The rows of a group lie close to one hidden flat surface of 12 dimensions, which passes through zero. Surfaces can cross.
In the rows, 128 means zero.
Some rows, each with its group after it:
[137 156 106 149 148 132 142 168 149 179 117 122 129 131 134  94]
Q55
[153 163 157 135 121 135 124 133  84 134 170  81 121 133 146 125]
Q55
[196 103 156 173 116 196 167 104  75 125 124 128 129  97  89  90]
Q461
[133 112 122 116 101 166 152 111 148  88 110 128 154 136 148 129]
Q55
[141 116 122 109 172 104 124 113 175 107 151 148 109  58 169 119]
Q171
[ 83  95 163  83 202 126  85 118 142 160 110 133 144 143  79 144]
Q461
[136 119 114 164 132 106 146 145 152 107 103 102 167 140 131 119]
Q55
[136  90 145 145  93 152 156 160 171 114 171 173 104  87 142 133]
Q55
[110 107 118 137 138 133 126 139 115 108 123 117 141 116 133 111]
Q171
[118  99 121 124  99 105 153  51 106 201 131 133 104  81  62 104]
Q461
[136 122 170 187 113 140 177 100 112 141 147 132 106  60  96  97]
Q55
[ 91 135 181 119 119  92 119 137 148  83 126 160  99 144 146  81]
Q743
[156  78  82 120 148  92 206 115 135 105  62 159 152 141 107 113]
Q461
[ 91 110 135 127 119 194 133 150  91 124 122 134 133 120 127 131]
Q55
[127 151 120  50 128 134 174 149 150  92 139  84 158 156 196 164]
Q461
[ 90 113 115 171 157  84 143 169 179 138 143 102 163  90 106 159]
Q743
[167 132  86 122 138 145 137 168 172 148 111 149 117  56  73 136]
Q743
[181 103 128 137 157 116 121 156 147  93 136 132 124 115 161  82]
Q171
[117 106 145 139 149 103 127 115 136 140 157 105 155 130 135 169]
Q171
[181 119 110  88 119 147 145  73 109 151 136  68 153  90  99 151]
Q461
[ 79 123  91 111 122 117 103 109 157  85 112 144 150 147 164 195]
Q461
[108 131 151  95 165 105  98 144 117 183  99 143 101 128  66  71]
Q171
[173 103 184 138 127 154 122 123 110 165 159 125 126 163 119 103]
Q743
[115 176 108  98 153  58  80 220 100 136  94  93 109 145 102  72]
Q743
[145 141 100 133 134 150 144 137 117  99  96 141 131 137 140 120]
Q461
[151 118 138 140  93  93 130 151 120  91 138 143 111 152 133 114]
Q461
[146 133 129 153 142 111 125 136 125 139 132 135 130 157 135 136]
Q171
[ 94  91 127 143  94 134  95 161 104  97 146 150 135 187 149 137]
Q55
[133 127  92 151  94 113 122  63  94 175 101 153 133 196  90 188]
Q171
[134 112 104 141 108 134 165 120 149 113 134  95 157  99 137 133]
Q171
[119 123 103 149 128 132 139 118 128 127 153  93 142  93 170 130]
Q171
[160 123 166 101 144 110 134 118 159 123 142 116 130 140 138 113]
Q743
[155 119 129 107 154 118 116 104 113 164 144  71 149 105  89 159]
Q461
[112 178 129 110 213 133 123 135  81 105  74 120 128 144 136 111]
Q743
[115 145 125 104 112 134 161 130 123 169 122  97 142 145 143  97]
Q461
[192 119 171 102 134 193 128 128 123 167 117 134 125 167 129  66]
Q743
[109 113 154 115 165 133 129 105 158 104 119 103 184 153 147 172]
Q55
[158 136  91 159 109 130 127 133 131 132 153 150 117 159 179 152]
Q55
[127  79 146 101  90 149 119 141 123 121 138 110 133 123  90 132]
Q743
[171  70 147  82 129 153 141 121 151 119  96 119 165 135  85  98]
Q743
[173  98 135 158 116 107 164 131 162 151 135 120 145 131 122 101]
Q55
[130 147 120 134 126 122 126 158 115 114 116 132 126 146 114 134]
Q171
[ 46 118 117 116 150  94  66 122  89 128 135 142 123 149 127 170]
Q171
[139 116 213 122 161 147 147 162 157 160 124 106 171 161  72 172]
Q171
[ 60 147 112  98 139 102  97 174 134 146  90 106 134 127 102  99]
Q461
[ 87 149  99 137 139  96 109  52 101 120 122 129 133 147 143 188]
Q55
[143 134 138 113 124  88 124 129 145 121 120 131 121 159 145  98]
Q743
[ 89  85 142 135 118  77 104 144  81 124 161  93 123 103  89 120]
Q171
[ 68 120 194 112 177 140 118 131 126 162 113 120 128 123  88 100]
Q55
[106 121 134  76  90 148 152 109 110 125 125 132 120 163 156 122]
Q461
[121 149 152 140 106 116 164 114 107 140 168  61 135 110 146 111]
Q743
[108  81 103 150 131 131  96 141 144 127  81 110 192 170 115 115]
Q461
[179 115 148 105  89 135 146 172 162  31 141 133 119  83 157  84]
Q171
[122 115 144 112 141 177 114 109 116  87 106 151 143 171 149 141]
Q55
[117 141 132 150 153  96 125 203 129 123 118 134 111  97  88  98]
Q743
[162 101 161 137 113 160 139  93 144 156 174 111 153 154 159 151]
Q743

New rows, each followed by its group:
[172 175 156 128 166  97 176 134 109 164 174 126  73  80 125 126]
Q461
[ 62 120  77 117 135 126  98 118 160 155 148 124 149 112 128 231]
Q743
[153 156 117 137 145 144 141 101 117 141  91 135 124 143 130  96]
Q55
[131 129 145  97 121 103 121  92 145 114 145 154 110 112 100 198]
Q171
[130 136 108 139 144 150 165 108 126 164  92 121 149 122  91 144]
Q171
[129 127 109 167 164 103 105 136  49 133 154 117 106 109 115 124]
Q171
[127 146  81 214 236 131  98 101 126 220 104 129 163 122 110 163]
Q461
[104  90 111  80 184  98  51 138  64 122 144 104 106 102 134  59]
Q171
[110 134 100 148 163  85 192 176 121 161  90 117 148 140 119  89]
Q461
[139 157 177 102 140 184 154 138 140 143 132 111 129  97 107 137]
Q171
[135 109 146  85 159 145 180 129  94 148 109 134 137 195 145 116]
Q461
[130 128 155 149 107 132 152  72 148  92 151 153 108  94 151 154]
Q55
[167 149  92 130  80 137 152 134 109  87 129 101 133 120 128 149]
Q171
[142 141 157  54 138 161 218 126 200 126  94 179 107 130 161  77]
Q461
[111 221 118 205 139 144 155 207  97 128 112 151  92 108 122 119]
Q171
[145 151 136 115 158 172 112 143 142 109 110 130 114  79 107 113]
Q461
[ 81 160  97 125  68 123 116 183  65  61 102 123  99 119 105 122]
Q171
[153 113 157 198 160 107 166 124 127 200 146 169 124 207 163 101]
Q461
[109 122 112 120 132 119  70 114 130 113 120 143 129 131 113 152]
Q461
[233 106 131 141  72 178 119 105 138 152 112 106 149 141 118  57]
Q461
[ 62 126 210 190 113 167 126 104  87  96 147 143 117 149 155 124]
Q55
[157  26  91 131  39 163 168 103 109 132 127 118 171 161 112 111]
Q55
[124 127 135 103 115 103 131 143 121 154 148  89 133 145 130 113]
Q461
[125 162 113 164 130 166 105 100 102 186 128 109 114  69  99 118]
Q461
[159 135 107 153 140 188 136 105  65 107 126 130 127 136 156 128]
Q171
[179 121 150 107 100 112 148 121 162 106  80  99 153 147 109  48]
Q55
[164 118 118 150 106 180  91  95 130  79 127 157 134 127 148 160]
Q461
[139 144 105 153 107  88  60 134 121 125 140 130 106 114 106 131]
Q461
[105 183 155  85 139 181 147 132 174 139 116 138 119  89 134 156]
Q171
[102 109 133 145 115 115  82 114 132 123 132 147 132 161 130 150]
Q461
[164 142 138 138 104 146 143  82 137 135 151 153 108 136 145 141]
Q171
[ 95 116 122 167 102 151 125 125 132 167 138 159 119 130 133 136]
Q743
[140  81 184  87 115 143 108 150 169 143 192 152 114 141 140 153]
Q55
[132 125 114 151  83 121 115 151 132 103 144  94 151 128 148 122]
Q461
[ 97 130  73  78 107 147  98 149 164 108  66 194 104 113 107 103]
Q743
[ 80  85 138  88  93 132  84 110 153 146  96 107 165 103  60 108]
Q461
[116 104 107 142 123  85 170 122 127 173 121 116 139 139 115 110]
Q461
[193 122 143 158 172  94 112  71  97 153 194 103 114  83  87 201]
Q461
[157 104 145 140 114  83 167 168 166  60 139 151 126 111 128 130]
Q461
[165 116 129 138 116 105 160 130 194  75  98 161 163 154 103 204]
Q171
[131 115 125 145 161 130 119 161 124  93 160  86 165 121 177 142]
Q171
[143 107 158  82 150 135 161 121  97  90 107 166  99 149 114 119]
Q461
[ 49  66  55 167 107 208 159 187 121 189 124 139 166 133 145 141]
Q55
[104 163 132 155 137 153  81 163 144  67 152 128 136 115 178 180]
Q461
[112 130 124  97 112 107 116 157 152 112 107  97 166 158 137 115]
Q55
[106 105 156 127 124 151 145 108 172  38 119 175 129 133 168 158]
Q743
[163 123 128 125 162 135  84  93 129 158 145 119 145 176 150 165]
Q461
[126 123 126 128 101  85 146 123 118 166 145 115 117 129 107  96]
Q461
[103  88 126 187 143  94  83 131 135 128 106 168 123 103  58 108]
Q461
[ 59  89 126 139  91 106 145 113  90 110  86  98 155 152  96  76]
Q743
[126 144 175 114 179 181 166 148 134 106 134 152 123 124 160 132]
Q461
[ 94 123  77 162 144 113 139 102  86 142 119 121 123  91 119 121]
Q171
